The rows come from 4 hidden closed curves, with some noise, and rows from the same curve form a group. Each curve winds through 4 dimensions. The rows are also pushed far along 3 directions, which tell nothing about the answers.
(in the rows, 128 means zero)
Some rows, each with its group after it:
[141 139 114 148 140 130 136 118 116 100 132 134 120 126 115 136 131  97
 114 125 102]  (3)
[154 122 114 112 128 115 130 141 168 107 159 136 128 110 121 137 133 136
 136 114 104]  (2)
[214 119 128 143 125  96 119  96  84  91 146 142 156 137 147  96 137  85
 138 127 120]  (3)
[138 139 101 103 108 108 146 137 185 134 145 122 125  97 137 114 140 142
 130 107 109]  (0)
[205  91 151 138 157  98  97 113 116  70 133 136 145 149 133 125 128  85
 130 121 121]  (3)
[123 126 122 115 139 119 138 135 159 145 132 131 132 114 139 124 139 145
 133 117 119]  (1)
[148 118 119 139 148 105 122 115 140 122 137 130 123 123 129 120 122 125
 119 127 114]  (0)
[128 122 114 151 160 126 109 109 140 119 137 128 116 120 106 144 112 130
 112 138 109]  (1)
[ 94 144  87 168 147 139  89  96 160 110 152 124  88  97  71 157  87 142
  90 145  99]  (0)
[184 147 113 105 106 114 126 135 182  63 149 125 122 117 107 145 141  76
 127  93  87]  (2)
[151 128 146 130 117 134 122 143 123 120 125 122 133 151 125 146 114 124
 133 140 131]  (2)
[ 96 120 122 157 147 123 121 101  81 177 122 135 129 128 141 104 116 153
 122 157 149]  (1)
[130 132 125 123 136 125 124 114 144 106 125 126 126 115 126 127 141 112
 121 112 119]  (0)
[189 138 126  99  82 106 154 131 118 135 137 129 167 125 169  90 155 119
 162 114 138]  (1)
[130 119 142  97 127 124 146 153 134 133 125 138 144 131 149 122 156 120
 147 106 130]  (2)
[125 117 152 133 134 133 148 126  50 158 106 140 155 155 164 101 149 118
 144 137 159]  (3)
[131 119 139 135 157 127 122 129 135 125 120 128 128 137 130 142 125 129
 124 130 120]  (1)
[106 107 127 143 161 124 119 111  94 149 129 142 136 122 137 112 134 138
 127 132 137]  (0)
[193 136  90 105 117 101 125 132 210  54 181 138 124  85 104 140 141  96
 130  87  66]  (2)
[120 128 126 102 132 132 134 157 171 108 138 134 122 113 114 148 145 122
 130 100 107]  (2)
[121 130 120 119 132 124 126 114 137 118 133 134 133 104 132 117 148 123
 131 108 122]  (0)
[154 119 151 124 115 130 125 129  79 122 129 137 152 146 144 115 136 113
 147 131 148]  (0)
[180 122 151 139 144 133 107 120 100  94 125 133 145 151 129 141 127 100
 139 134 124]  (1)
[161 147 127 100  81 110 156 137 141 144 121 113 143 130 158 103 141 128
 144 121 136]  (1)
[185 101 146 135 143  96  99 108 124 106 128 126 145 141 139 116 119 114
 133 130 133]  (3)
[150 127 117 153 130 114 115  95  93 139 137 130 139 128 137 104 121 124
 125 142 133]  (0)
[139  96 152 119 155 112 139 138 107 137 116 141 149 144 159 110 149 123
 143 120 139]  (1)
[137 117 128 125 140 125 127 123  94 130 143 153 149 122 141 109 149 116
 146 119 132]  (2)
[135 127 112 107 119 107 140 130 165 142 139 128 135 103 144 112 141 143
 137 111 123]  (3)
[135 123 123 149 154 119 118 108 118 142 125 127 127 132 130 124 118 135
 121 143 126]  (1)
[ 85 135 109 141 137 145 120 115 122 156 138 133 121 108 115 129 119 159
 126 143 132]  (1)
[ 73 141 120 117 128 145 138 124 150 154 115 121 117 106 130 123 142 150
 123 117 135]  (0)
[100 111 129 139 142 134  97 110 122 135 137 134 127 117 114 131 114 157
 129 142 143]  (3)
[130 149 123 104  99 118 169 141 139 160 113 118 137 128 159 107 147 132
 138 119 132]  (3)
[106 151  88 111 118 136 124 132 197  97 160 132 103  82  84 153 133 119
 114  99  85]  (2)
[176 110 137 133 134 105  88 112 156  83 143 125 130 128 110 138 111 115
 122 127 121]  (3)
[ 98 144 125 157 146 146 105 114 133 133 111 109  95 143  91 159  92 125
  96 152 119]  (2)
[165 111 143 166 160 142  80 117 102  60 143 139 121 153  81 170  98  93
 111 145 109]  (2)
[110 118 156  91 102 133 164 162  97 177 110 132 159 141 178  97 160 149
 164 121 166]  (0)
[ 83 156 123  81  84 152 153 170 204 128 123 113 109 105 116 150 141 152
 132 105 122]  (3)

New rows, each followed by its group:
[125 139 113 135 117 138 112 110 123 107 145 131 125 109 108 129 127 122
 126 127 123]  (0)
[170  92 149 150 153 108  85  94  74 110 138 143 155 141 137 111 122 116
 141 143 149]  (3)
[150 146 120 118  99 130 123 129 150  97 141 121 124 117 114 135 124 112
 128 119 117]  (0)
[128 125 106 136 135 128 106 108 130 103 158 144 127  95 106 128 130 126
 126 121 111]  (0)
[206 119 147 153 120 112 107  98  46 103 129 133 160 166 145 102 126  84
 139 146 144]  (0)
[ 63 112 145 126 135 142 118 127 111 191 109 127 134 128 142 117 122 185
 140 147 172]  (3)
[133 107 134  98 132 115 146 152 145 112 135 141 139 118 141 122 155 125
 141  98 125]  (1)
[152 142 141  84  75 107 176 142 125 177 106 113 162 136 196  75 165 135
 161 111 154]  (0)
[119 105 132 151 163 130 105 121 114 109 133 138 118 134 109 142 115 123
 114 135 121]  (0)
[122 121 132 159 165 132 104 114 116 113 118 126 108 148 101 151 106 105
 103 141 116]  (2)
[124 141 140 105 108 121 158 145 128 180  95 112 136 150 162 111 140 131
 138 128 144]  (2)
[118 123 144 121 128 145 126 153 132 121 125 128 127 141 118 151 123 131
 133 130 131]  (2)
[143 114 152 154 152 131 114 117  79 112 104 129 130 165 127 136 118 101
 117 145 136]  (3)
[ 79 140 129 115 126 136 142 130 150 159 102 114 119 119 139 123 139 147
 122 120 139]  (0)
[130 131 123 130 143 125 141 136 148 114 118 124 114 132 123 140 129 112
 112 119 111]  (3)
[232 119 148  93  83  88 152 150 125 102 134 127 169 154 175  94 151  87
 159 106 127]  (0)
[136 130 119 129 136 108 131 109 139 135 120 123 130 118 143 110 137 125
 123 118 125]  (0)
[162 118 136 110 130  98 146 140 134 141 125 128 143 140 161 106 144 123
 142 116 125]  (2)
[ 89 121 158 173 152 163 106 106  28 171  96 129 129 172 127 134 101 140
 125 178 173]  (2)
[142 114 136 126 157 123 122 134 148 107 127 131 126 132 124 143 130 121
 126 121 111]  (1)
[154 137 128 105 120 112 172 147 139 126 119 127 133 132 158 113 158 104
 134 105 114]  (3)
[ 98 127 137 142 123 150 115 113  85 155 122 128 135 131 129 121 120 148
 135 150 158]  (3)
[169 124 127 142 122 124 105 127 122  86 151 131 124 138 103 145 108 106
 124 134 116]  (0)
[118 134 112 132 140 123 127 124 158 141 131 123 115 116 121 136 122 146
 118 133 115]  (1)
[225 125 127 118 116  87 132 121 142  91 141 126 150 134 149 109 139  90
 137 114 108]  (1)
[ 87 146 117 109 126 138 161 156 187 138 114 115 102 115 123 145 135 140
 112 110 108]  (3)
[ 94 117 119 195 164 158  69  88  79  86 142 138  98 129  62 162  79 117
  91 164 125]  (1)
[204 122 134 121 128  99 121 110 131  69 131 129 149 130 142 114 151  74
 132  99 110]  (0)
[108 129 118 132 127 125 137 119 102 187 127 129 138 126 148 106 129 157
 138 145 143]  (2)
[137 122 143 118 144 120 138 138 136 142 114 126 137 141 146 128 137 133
 133 126 128]  (1)
[162 125 128 124 133 122 112 140 175  59 141 124 114 126  98 160 123  94
 112 106  96]  (0)
[211 107 130 119 109  84 135 116  94  94 153 146 163 125 157  81 148  89
 150 110 127]  (1)
[103 139 132 139 133 138 122 118 137 139 103 110 113 135 123 137 117 132
 109 135 134]  (0)
[174 109 143 147 128 118 114 120  67 120 137 139 152 156 138 115 118 110
 139 146 141]  (0)
[ 36 166 103 132 118 163 149 137 164 183 111 109  90 107 106 149 111 176
 105 143 129]  (3)
[148 106 133 142 132 109 129 106  49 169 133 146 166 143 167  79 139 135
 152 145 156]  (0)
[103 137 130 147 135 149 115 109  84 144 119 131 123 138 118 132 120 121
 121 145 139]  (2)
[126 117 134 107 115 119 130 128 127 150 135 134 151 113 152 105 142 154
 153 121 150]  (3)
[134 124 120 105 110 120 127 127 148 129 146 135 143 103 135 112 142 145
 147 113 132]  (3)
[ 79 143 141 121 110 164 135 144 107 170 111 123 128 137 129 137 122 158
 137 144 155]  (2)
[102 137 132 169 144 140 129 101  63 175  97 121 122 158 139 119 109 134
 112 169 152]  (3)
[132 127 132 146 130 149  97 118 104  89 141 134 123 132  95 148 109 114
 121 137 126]  (0)
[163 144 106 124 112 117 129 120 154  96 153 132 127 103 118 125 134 111
 127 113 103]  (3)
[132 120 133  69  92 112 145 154 175 141 138 131 152 100 159 105 159 155
 163  95 141]  (3)
[152 133 130 101 120 127 133 154 184  64 138 124 116 119 108 156 139  99
 123  95  99]  (3)
